Every row belongs to one group in each of 4 separate groupings. Each group adds its own fixed numbers to the row, and there is some noise. The rows also spread widely along 14 directions, which tell nothing about the answers.
In the rows, zero is written as 128.
Known rows, each followed by its group in each grouping:
[141  96 187 171  63 106 159 169 148  83 137 143 109 153 118 140 185 142
 124 151 112  94 122  93  86 157 126 126]	X fama j_69 (1)
[113 106  60 105  92 103  90 121 143 117 122 177 111 113 136 144 100 183
  94 125 123 143 119 113 122 167 109 100]	X Nim j_532 (1)
[132 126 134 154  91  92 119 126 144 135 139 124 119 169 120 140 139 160
 141 155 116  71 133 115 158 136 177 129]	V Muf j_532 (2)
[107 154 128 105 105 133 117  92 114 120 131 109 157 128 143 140 131 102
 108 130 140 126 152 163 149 115 113 106]	N Muf j_221 (0)
[133 135 126 170 127 135 130 153 139 140 137 131 104 116 119 139 129 107
 144 102 139 132 123 133 133 125 175 134]	V Kamul j_69 (0)
[ 69 155  83 134 120 150 119  58  83 155 145 107 149 103 103 136 109 135
 112 140 177 111 118 121 122  98 156  94]	N fama j_859 (2)
[131  97 141 146 100 142 201 123 104 116 167 139 149 136 155 160 146 168
 146 132 162 148 114  82  92 147 107 100]	F Nim j_708 (1)
[158 103 113 129 121 148 114 162 135 123 157 128 113 124 124 165  95 120
 164 122 132 168 121 158 163 114 151 165]	F Kamul j_221 (0)
[139 194 104  78 207 161 141  83 104 186 139 143  52  99 168  86 122 186
 121 118 159 127 119  96  95 125 148 111]	N Muf j_708 (0)
[113 117 127 133 118 124 137 149 129 145 134 156 144 129 110 131 102 117
 130 120 130 107 158 116 157 122 190 100]	F Kamul j_859 (1)
[129 122 152 110 146 145 116 136 120  96 134 103 138 126 150 146 146 101
 138 124 136 152 118 161 122 124  90 160]	X Kamul j_588 (1)
[111  47 148 143 136 121 108 179  97 122 144 109 194 155  58 164  91 110
 161 171 125 139 104 110 157 107 154 173]	N Nim j_588 (1)
[139  87 158 101 160 134 131 159 162 140 156 120 124 156 102 100 103 126
 135 138 103 148 134 113 111  98 143 108]	N fama j_588 (0)
[142 108 147 127 129 111 146 154 146 135 136 152 134 148 167 146 126 107
 153  84 129 139 151 132 161 146 135 133]	F fama j_708 (2)
[137 157 115 138 173 119 115 113 168 135 102 122 126 122 178 124 144 164
 116 108 111 124 129 118  74 154 115 154]	N Kamul j_588 (2)
[154 103 157 146 113 132 160 150 132 114 143 128 148 136 141 160 133 145
 139 148 118 152 132 109  84 146 122 148]	N Muf j_69 (0)
[107 113  98 143 133 151 108 113 105 122 143 125 127 107 107 149 105 155
 127 156 156 135  96 116  75 113 145 145]	V fama j_859 (1)
[122 147 142 163 106 116 149 106 154 105 123 107 138 125 173 118 191 134
 107  94 109 126 132 130 111 161  74 100]	V fama j_69 (0)
[110 156 136  98 199 131  82 125 111 135  94 117 133 119 143 107 143 100
 120 112 127 107 121 144 144 124 117 167]	N Kamul j_859 (1)
[ 96 109 148 137 165 132 132 140 100 129 127 132 156 129 105 125 134 129
 141 155 153  96 104  76 104 129 122 146]	X fama j_588 (0)
[117 148 117 111 138 144 112  94 121 120 138 108 101 124 124 106 148 175
 108 167 122 112 108 114  85 122 100 129]	N fama j_588 (2)
[115 122 141 146 155 130 127 108 153 120 133 103 149 144 156 138 152 126
 137 120 149 107 109 129 100 120 112 145]	N fama j_69 (2)
[ 90 141 110 159  98 133 105 112 147 137 135 124 118 131  89 140 113  95
 114 128 160  96 125 138 110  86 184  96]	N Kamul j_859 (2)
[141 134 121 197 115 124 128 128 132 142 141  86  96 115 102 131 137 142
 122 107 107 176  95 110  70 134 143 124]	V Kamul j_588 (0)
[126 129 147 117 144 136 149 132 113 115 122 119 188 114 142 136 131 143
 120 157  98 131 166 125 116 138 119 130]	N Muf j_588 (1)
[127 135 165 135 156 117 139 150 130 135 116 128 132 142 144 121 158  86
 142  96 130 107 127 122 163 131 123 127]	N Muf j_859 (0)
[135  98 134 124 120 118 128 105 127 129 159  72 125 151 136 128 140 125
 126  83 103 198 105 151 129 133  72  96]	X Nim j_859 (2)
[133 126 107 159 149 153 140 103 154 115 149  88 134 113 145 136 151 176
 138 125 109 138 112 130 120 110 111 128]	N fama j_708 (2)
[151 105 138  88 125 124 126 176 135 112 126 202  96 140 162 159 115 121
 131 135 146 149 134 112  89 158 108 153]	N Muf j_708 (2)
[136 144 131 150 142 158 154 127 141 135 156 123  68 116 140 120 147 108
 134  86 162 157 102 129  73 106 115  87]	F Nim j_708 (2)
[109 132 144 176 113 128 119 133 116 116 134  98 124 132 111 148 155  92
 137 119 156 119  97 135 121 116 144 142]	V Kamul j_588 (1)
[124 138 112 155  88 135 129 125 147 104 139 131 116 114 148 158 138 133
 134 129 146 113 130 149 126 125 151 128]	V fama j_588 (1)
[126 148  97 135 157 144 133 114 141 136 125 131 129  96 157 135 123 156
 122 105 131 139 134 132 108 124 141 113]	N Nim j_708 (1)
[125 114 129  85 168 125  94 121 131 134 127 130 135 153 137 121 114 160
 136 160 115 101 130 122 133 127 132 164]	N fama j_859 (2)

New rows. What belongs after each?
[109 105 131 117 146 126 108 148 133 119 133 146 127 138 109 110 132 126
 123 141 118 111 127 116 137 121 117 119]	V fama j_708 (2)
[165 143 169 100 143 140 156 150 127 126 143 144 108 131 178 140 131 102
 146 108 141 139 156 151 116 133 138 136]	F Muf j_221 (1)
[132 134 131 106 123 129 107 118 124 134 129 131 131 136 131 138 113 161
 119 162 119 117 149 126  97 143 153 156]	X Kamul j_69 (0)
[118 130 114  69 125 121 110  89 106 139 147 122 107 150 148  96 137 161
 103 130 126 141 118 129 141 152  77  99]	V Nim j_69 (0)
[103  84 136 129  94  82 102 129 130 105 121 121 184 180 131 144 146 129
 124 139 100 106 131 130 175 159  89 128]	V Nim j_859 (2)
[ 92 124 162 116 119 101 109 136 126 122 114 144 127 171 128 124 159  63
 111 110 160  96 118 123 122 129 100 108]	N Nim j_708 (2)
[119 136 145 145 148 116 142 104 111 133 121 109 161 145 173 140 157 133
 133 110 144 126 115 110  90 159 101 140]	V Nim j_859 (0)
[134 110 149 132 160 129 136 112 125 143 162  88 141 171 156 153 128 115
 172 111 161 133 108 143 151 102 138 151]	V Muf j_708 (2)
[123 157 162 146 176 113 128  99 105 155 114  70 128 135 129  88 170 134
 109 102 100 124 113 113  97 134 120 117]	N Nim j_859 (1)
[125 138 116 135 152 134 129 119 123 137 115 144 160 110 166 169 105 137
 133 114 147 147 144 122  80 148 146 162]	X Kamul j_708 (0)
[120  99 119 108 131  97  79 170 162 115 101 169 117 150 121 122 125 124
 117 128  95 106 131 126 158 151 111 136]	N Nim j_859 (2)
[ 87  93 127 131 124 108 103 102 131 135 147  93 165 175 104 143 115 113
 130 140 156 114  97 117 140 100 118 121]	N Muf j_588 (2)
[122 168  99  92 141 157  99 101 105 141 142 136  69  96 147 130 106 113
 113 116 175 150 118 167 106 113 139 122]	V Muf j_69 (1)
[116  43 155 121  57  99 119 165 125 118 166 137 152 200  85 180  97  76
 160 141 155 136 109 125 195 109 148 129]	N Muf j_859 (0)
[ 88 108 127 143 140 120 107 127 179 133 127 127 165 158 108 126 111 113
 131 131 140  67 137 122 138  91 173 106]	X Kamul j_859 (0)
[137 113 167 169 125 113 144 171 121 133 134 109 146 133  96 120 148 111
 131 115  76 138 151 121 153 129 165 116]	V Kamul j_708 (1)
[101  96 107 136 126 119  70 109 112 135 135  96 144 157  79 150 103 148
 132 173 136 112  86 119 116 107 144 165]	N Nim j_859 (2)
[153 122 104 142 134 163 107 168 131  89 137 130  95  82 121 148 130 124
 139 135 111 174 105 161 128 121  94 154]	V Muf j_221 (0)
[138 103 115 147  88 141 125 134 131  89 148 106 136 105 126 162 135 140
 125 126 107 176 121 162 126 134  99 124]	X Nim j_69 (1)
[122 150  97 111 149 144 123 106 126 142 132 125 130  92 133 105 121 158
 110 121 104 137 147 132 149 128 128  98]	N fama j_221 (0)
[ 99  84 107 178 126 121 110 149 172 108 126 139 154 120  95 140 122 158
 132 144 126  81 111 105 134 114 157 129]	X fama j_69 (1)
[148 103 183 108 138 140 152 158 119 133 158 137 130 159 130 135 119 103
 157 142 133 132 153 128 115 114 154 141]	F fama j_708 (2)
[106 121 150 141 146 138 137 134  94 147 155 122 114 149  84 104 144 142
 145 169 161  73  97  83 133 111 164 118]	V Nim j_69 (0)
[138 120 112 101 182 151 132 125 153 116 139 127 128 123 170 132 127 171
 148 139 140 121 110 124 134 117 110 149]	N Muf j_588 (1)
[113  79 167 154 116 134 163 185  97  93 129 149 208 109 103 164 127  74
 125 134 129 169 147 111  84 146  92 113]	X Nim j_221 (0)
[122 170 108 147 124 166 124 122 137 110 128 137 113  85 161 160 134  88
 139 101 160 133 144 182 134 107 144 135]	V fama j_708 (0)
[142  94 131 148 119 122 129 156 163 136 171 114  82 154 103 117 129 131
 162 113 119 130 107 131 184 106 161 109]	V fama j_588 (2)
[125 118  96 166 122 144 118 128 179 119 148 113 142 120 133 161 109 137
 164 128 133 106 135 160 167  94 170 142]	F fama j_588 (2)
[118 108 116 172 171 152 133 137 190 128 141 127 141 124 122 125 116 150
 145 128 131  97 123 108  89  87 158 118]	F fama j_708 (2)
[ 99 123 126  99 144 119 111 113 116 127 131 125 147 143 125 100 140 133
 112 143 121 110 125 114 161 129  90  99]	V Muf j_532 (0)
[126 153 150 115 184 120 125 153  80 152 110 150 104 119 143 104 156  95
 132  91 134 134 126 113 148 158 118 145]	V Kamul j_708 (2)
[140 104 146 146  93  92 112 145 134 141 139 129 132 178 121 167 106 123
 153 142 137 111 128 127 131 137 192 158]	V Nim j_532 (0)
[129 166  91 151 159 137 104 138 136 149 113 152  76  81 118 107 122 163
 122 123 107 105 136 122 118 135 177 130]	V fama j_859 (2)
[110 135 131 108 104 142 119 150 114 104 122 165 126 110 113 133 133 112
 122 156 124  97 153 134 162 128 126 111]	X Muf j_859 (0)
[ 93 137 114 136 106  98 105 130 140 125 106 152 133 128 127 120 133 106
  95 114 126 115 135 117 129 149 107  94]	V Muf j_588 (0)
[160 145 138 132 145 161 151 135 131 133 160 109  83 110 128 112 138 171
 157 143 111 118 131 132 147 108 169 135]	F fama j_588 (1)
[121 138 111 136 133 103  97 113 147 142 116 128  92 137 125 109 141 160
 102 124 116 109 104 102 100 148 114 122]	N Muf j_69 (2)
[116 119 144 100 141 123 106 110  87 160 157  92 141 171 108 130 109 111
 147 140 136 127 132 150 174 103 163 136]	V Nim j_708 (2)
[144 113 178 155  88  89 120 155 154 120 135 112 106 175 128 153 151  75
 145 102 122 118 128 152 148 129 145 134]	X Muf j_532 (2)
[128 137 127 166 129 144 172  97 116 152 165 111 120 130 122 139 140 195
 148 152 150  99 113  76  94 116 181 119]	N fama j_708 (2)
[105  68 156  92 132 109 116 136 133 136 159 128 138 183 109 112 105  96
 110 122 152 149 111 118  94 114 113  85]	V Nim j_69 (1)
[101 124 115 132 146 110 106 125 141 159 119 148 151 145 142 149  92  86
 133  87 165 121 140 137 127 122 159 124]	F Nim j_708 (2)
[122 153 112 140 165 163 153  88  79 148 153 107 140 100 136 139 121 173
 139 155 151 134 119 108  76 120 143 129]	V Muf j_859 (2)
[151 168 103 105 121 119  76  78 124 128 126  85  88 135 171 137 137 175
 124 137 104 145 115 167 132 150 103 180]	V Muf j_588 (0)
[107 160  88 173 143 134 115  98 125 134 109 114 141  89 122 119 138 183
  97 136 101 123 126  98  74 147 130 120]	V Kamul j_859 (0)
[108 139 117 155 136 118  98 143 157 117 112 129 109 125 117 106 160 116
 119 111 106  91 120 134 158 127 125 113]	V Kamul j_859 (2)
[128 124 128 142 104 118 111 124 146 114 135 108 156 144 139 159 120 135
 130 142 115 123 147 154 131 127 160 148]	V Kamul j_588 (1)
[ 85 158  77 160 144 131  96 109 131 123 111 132 118  90 136 126 151 113
 113  92 158 112  99 143 138 133  98 109]	V Nim j_69 (2)
[124 138 107 168 121 126 177 113 140 160 147 130 121 112 131 119 135 178
 131  93 117 124 139  93 148 138 167  60]	X Nim j_708 (0)
[125  98 137 117 148 136 135 152 141 130 147 143 137 140 122 135 109 124
 142 130 130 130 137 121 120 117 148 120]	X Kamul j_859 (2)
[116 126  94 113 118 125  70 126 148  99 110 131 124 121 126 120 129 150
  98 148  85 132 129 148 121 141  87 129]	V Nim j_859 (0)
[153  88 139 144 199 104 105 163 188 155 122 117 119 160 141 121 111 145
 156  86  98 139 111 115 127 126 150 158]	X Nim j_708 (0)
[142 101 156 126  82 139 161 147 111 112 163 133 129 134 114 156 125 141
 146 163 128 147 138 114 111 135 141 127]	X fama j_588 (0)
[149 142 141 205  65 133 140 140 109  81 127 109 148 106 133 197 162 137
 140 165 120 128 124 138  88 150 132 180]	V Muf j_221 (0)
[115  99  98 116 121 125 110 125 170 115 137 142 128 134 140 121 117 143
 117 112 114 136 129 132 135 128  96  99]	F fama j_859 (2)
[111 112 125 128 142 126 108 129 147 135 145 105 133 143 107 117 111 122
 129 131 126 122 125 143 136  98 155 105]	V Nim j_588 (1)
[132  92 138 139 117 121 113 146 141 112 147 131 129 163 128 168 119 111
 157 143 158 119 103 127 121 119 125 157]	F Muf j_532 (2)
[137 119 115 115 123 132 121 143 126 113 127 154 129 124 154 160 130 143
 135 135 134 139 129 131 134 158 115 164]	N Kamul j_69 (2)
[126 162  97 148 140 153 123 123  84 141 132 118 107  83 105 123 130 169
 140 156 120 121 122 120 151 134 157 140]	V Nim j_588 (0)
[162 123 147 135 113 124 168 126 120 134 155 100 129 136 170 159 140 139
 162  95 119 176 134 144 156 156 127 135]	X Nim j_588 (0)
[135 114 130 154 117 125 114 150 136 122 144 115 119 134  99 129 133 125
 126 134 105 135 125 134 124 120 144 123]	V Kamul j_221 (2)
[140 172 136 148 102 113 127 101 126 145 133 118  88 129 145 124 145 140
 108 118 122 121 145 134  72 145 161 116]	V fama j_221 (2)
[154  81 122 111 134 144 137 171 146 110 163 154 114 128 128 146  98 154
 142 156 116 174 127 119  91 128 115 127]	V Muf j_588 (2)
[ 99 124 101 157  89 117  87 112 115 131 129 111 164 127 105 166 103 103
 139 125 143 113 129 156 182 116 162 151]	F fama j_221 (0)
[149 174 120 132 145 115 130  63 126 153 134  79  90 143 177 118 168 200
 130 120 121 115  98 111 120 150 117 142]	N Muf j_532 (0)
[133  93 155 143 133 142 124 180 141 109 144 112 161 122  79 113 123 101
 141 143  75 132 153 143 171 100 138 118]	F fama j_221 (0)
[ 98 117 138 134 110 126 106 136 157 104 116 137 184 147 130 169 117  78
 142 143 151  75 152 155 152 102 160 154]	N fama j_859 (0)
[142 114 119 147 115 116 131 131 143 118 139 110 114 126 141 140 142 153
 133 105  98 163 115 132 140 149  94 121]	X Muf j_588 (2)
[103 173 137 172 137 127 149 103 136 130 104 117 157 118 156 133 170 119
 120 103 142  85 137 112 108 137 139 118]	N Kamul j_859 (0)
[121 104 164 111 153 131 121 148 112 146 151 111 152 151 113 134  98  68
 139 120 149 149 142 157 122 100 168 126]	V Nim j_69 (1)
[133 118 117 159  92 114 123 111 114 128 135 120 130 140 144 180 130 153
 143 130 154 137 100 115 113 157 139 180]	N fama j_69 (0)
[114 125 130 170  84 113 143 117 121 131 151 110 120 145 111 124 158 133
 119 114 135 122 107 103 135 136 132  85]	V Kamul j_221 (0)
[182 111 151 172 202 158 156 158 138 139 150  91 128 114 145 136 133 168
 185 122  97 155 116 122 107 128 150 193]	F fama j_69 (2)
[ 83 114 157 119 117 107  97 131 131 121 117 131 171 164 107 131 132  71
 113 146 144  79 141 134 146 113 124 120]	N Muf j_69 (2)
